The first 4 rows are patterns. Each new row is the sum of 2 different patterns, raised or lowered, with some noise. Before adding, each is slid sideways (what falls off one end comes back at the other) and multiplied by a number that may be negative. Names go in the order of the patterns.
Some rows, each with the names of its patterns after it:
[ 13  10  -9  -7 -19  -7 -18  -4  -8  -7  -3  -1 -11   0 -22 -11  -6   9
   0   7 -20  -7 -10   3  15   3  -1   4  -4  -4 -18   9   1   4   1   0
  -1  -7   5  -4  -3 -17  -4  -5   5] : K
[ 12   2 -17   5   8   0   2 -10   2  -2   1   3 -10  -2  -5  11   6  -2
  -4  15  -9  12  13  16  -8  24   5   0  -9   7   8  -3 -13   4  -8  10
  -5  10  16  15  -8  -2   6  -8   9] : X
[-13  -2 -18   6  -9  -3  11  -5   2   0  -1   0  -3  -4   1  12 -11  27
  10   0  -5  -5 -12  19  -4   4   9  -1  -5  -1  -2   0 -16  -1  -7  -5
  -6 -12   8   9  -5   1  -1   8 -19] : Z
[ 11  14   6  10  -9  12   5  15  -4  -6 -26   2   6  -1   0   4 -15   0
   2  -7   1   1  -3  21 -13  -8 -15 -12   2  12   3  -4   1   3 -10  -9
   0  -6  -4  -7 -13  -6   3   3  -5] : C

New rows. What belongs after each?
[  8  -4  36  20  14  16  -9  11   9  -5  13   8  20   1   7   4   8   5
  -2  19 -18   2   8  22  11  19 -11  -1  -4   6  12  24  12  20   9  22
  13  12   9  18  13  17   9  13  -1] : K Z
[  4  -2   7   2  14  16  11   6  16  -5  11  11  21  11  24 -15  -6  -1
  10  33   6   8   5  12  13  16  20   9  17  14  10  23   6  16  13  11
  -4  10  -8  28  31  32  12   4 -16] : K C
[ -3  -4   8  -5  -3  -1   3   0  15   9 -13 -12  -2  -4  -4   2 -10  -7
 -17   2 -24  -7  -2  -3  -9 -13   0   7 -12   9  -6   0 -11 -17 -10  -7
  -7  -7  -4  -7 -18  -6  21  -8  -8] : X Z
[ -4   7  -1  10  15  15   9   6   4  -1  -5  13  -3  10  10   5  -2   9
  15  -2  24  28  15   5   1  23  11  25  -2   4 -19  10  15   0   6   8
   0  12   8  -2  17   2  10  36   3] : X C
[ 22  -9  12  13  -5   7  -1  -2  31   8  16   4  -4   5   3   0  10  20
  10  25  16   3   1   2  -3  28   0  13  16  18   6   9   2  -3 -14  11
   7  16   6   9  16  20   7  10   6] : K Z
[  3  -7   0 -10  35   4  -6  -4  -6  -2  14  -2   2   5   6  -2   3 -10
  -4 -12   1 -18   2 -13 -20  -6  12 -22  -3  -3  14 -22 -16   0  -5   2
   0 -10  13 -12 -10 -11   5   0  -7] : X Z
[  1  13  -4  21  19   3  -2   3  -7  17   1  -6  18   6   8   9   1  -3
 -10   4  -1  -3   3  -1   9  13   2   9  10  12 -12  -7   4 -15   1  -7
  -3  16  -6   3  -7   4   6  16   0] : Z C
[11 -2  3  7 15 20 11 21  3 11  8 17 13 13  4 33  9 19 11 18 -4 38 17 13
 -1  2 11  5 -4 13  3 26 -2 15 16 16  0  7 16 -1 17 18 19 -2 15] : K X
[  1   3  -2   5   6   6  -3  -6  13  -3   5  -2  -4 -19  10   5   1  -4
 -19  -5  -5  -6  -1  -7   6 -12   2  -3  -6  -7   5  -5   1   7   7   1
  12   4  -7 -18  -5   6  -3  -1   1] : K X
[ 12  -7   1 -28  -1  -5 -17 -13   5 -13   9   0   2  -3   0  -5  15 -19
  -5 -20   0   4   9 -11 -10 -10  13  -9  -7 -10 -22 -13 -11 -21  -9  -1
  10 -17   4   2  -1   2 -14  10  -6] : K C
[-28 -21 -12   0   4  -3 -22   0 -13  -5 -31 -12 -33  -8  -8 -13 -15 -16
 -21 -18 -14 -34 -16 -17 -12  14 -15 -27 -32 -39 -17 -20 -15 -23 -18 -13
 -21 -30 -13 -37 -27 -24 -15 -17  -6] : K C
[-27 -22 -35 -23 -25 -22 -28 -18 -18 -17 -22 -20 -13 -21 -23 -32 -39 -36
 -23 -17 -31 -40 -28 -39 -32 -26 -32 -17 -34 -32 -15 -40 -35 -40 -34 -30
 -16 -25 -22 -26 -22 -40 -43 -35 -29] : K C
[ 1  4  7  2 11 14 -3 -9  7 15 14 14 -7  2 -7  2 -5 -3  0 -3 12 11 -2  3
  3 -8 10 20 19  5 10  6  0  1 22 15  3 -1  5 -3  2  8 15 21 18] : K X
[ 14   5 -11   6   6   3  11   4  20  -4  15   9   6   5  19   6  10  20
  18  15  27  16   4 -10   5  21   9  13  15  16  17   9  20  20  18  11
   7  29  10  19   9   8  -9  26  19] : K X
[-16 -22  -8  -6 -11   4 -10   3  -4  -5  -6  -2 -16  -8 -12   6  -3 -10
 -26   4   4  -9   4  -8   5  -7 -16  -3  -8  -1  -6 -11 -12  -4 -20 -32
  -6 -41 -13 -18  -9 -18   4 -22  13] : Z C
[32 29 26 29 34 28 14 23 35 22 36 22 26 16 21 19 27 23 24 25 17 19 20 28
 17 30 40 26 16 33 23 21 17 31 23 22 15 35 20 31 16 20 25 35 22] : K X
[16  8  7  9  5 22  3 12 -8 18 16 34 11  3 21 19  9 29 15 17 11  7 14  7
 -1 22 20 34 22 14  4 12 18 13  9 25 29  9 35 25 20 24 18  5 23] : Z C
[-11  -9  -1 -31 -10 -37 -23 -16 -12  -6 -12 -25 -10  -4 -17 -10 -16 -26
 -23  -8   1   2  -7   2  -8  -2 -14 -18 -14  -6 -15  -3   6  -2 -22  -4
 -25   7  -8 -16 -17 -31 -20 -15 -19] : K Z
[13 23 14 15 19 27 13 -1 16 -2 22  6 15 33 10 22 18 29 19 17 11  8 20 15
 48 39 21 26 15 12 40 16 22 32 17 29 24 18 11  2 10 24 18 19  4] : K Z
[35 18 52 28 30 23 33 39 15 10 31 17 31 15 46 44 36 35 18 35 21 21 35 24
 14 28 31 26 28 16 16 32  3 17 18 28 25 42 14 27 17 26 20 36 33] : X Z
[  3   6   8  -6   6   3   7   5  -5   4  -3   3  -2  -4   0   8  -2   8
  13  15 -11  -7  -7 -10  -1  -3  -2   8   0   5  -1   4  -7  -5   0   9
  11   1  11   8  -1   5  11  -1  15] : K Z
[ 13   2  -3 -13   8   0  24   0   7  14  13  -4  10   8  -3  15  12   4
  -6  -6  16   9  14   3   4  -4   1   7  -3   0   6  15   7   6   4  18
   4  15  11  11   1  13  -1   0  -7] : X C
[-10 -16   7 -11  -2 -10  -7 -16  -1 -31  -4 -12 -15  -5  -1 -12  -4 -22
  -2  -7   7  -1   6 -12 -15 -18   1   6  -2 -10  12   1  -7  -8  -2   3
   2 -10  -1  -6 -11   1  -8  -5 -16] : K Z
[ 13 -13  -5  -9  -8  -9  -4  11 -17  20   6  11  -5  -4 -17  -3 -16   6
   9  13  -1  11  -1   3 -10  -2  -9   2 -10   7  11   7 -17  -3 -12  20
 -13  -6  -9 -32  -3 -11 -11   8  -3] : K Z
[ 11   8  15   6   5 -18  -5  -7  -7   2   4   0 -10  -4   7 -16  -5  -9
  10   1   7 -11 -11  -7   2  19   8  -1   2   8  -6  -4  17  12  -1  16
   6   1 -10   8   2  -3 -19   1  -9] : K X
[-17   3 -14 -15 -19 -24  16  17   0   9 -10   6 -13 -25  -1 -14 -11 -12
 -18  -8   0  -5 -23  15 -20 -11   2 -10   9  11 -12  -7 -15 -37  -5   3
  -5  -3  -3  -4  -4   3  -9   0   5] : Z C
[-21 -10 -21 -13 -21  -2  10 -22  -4 -29 -14 -10 -15  -9 -20 -15 -11 -21
 -18  -9 -20 -26  -9 -44 -26 -13  -8 -15   3 -20  -7 -11 -26  -6  -7  -3
 -18 -18 -19 -13  -5 -11 -10  -3 -31] : Z C
[-24  10   6 -10  -9 -13   2  -9 -20 -15 -12 -13 -11 -10 -16  -9 -16 -15
   1 -37 -23  -2 -13  -1   6 -18 -14   1 -17 -11 -13  -7  -6 -15  -8 -10
 -12  -2 -10   4  -7  -9 -14 -14  -8] : X Z
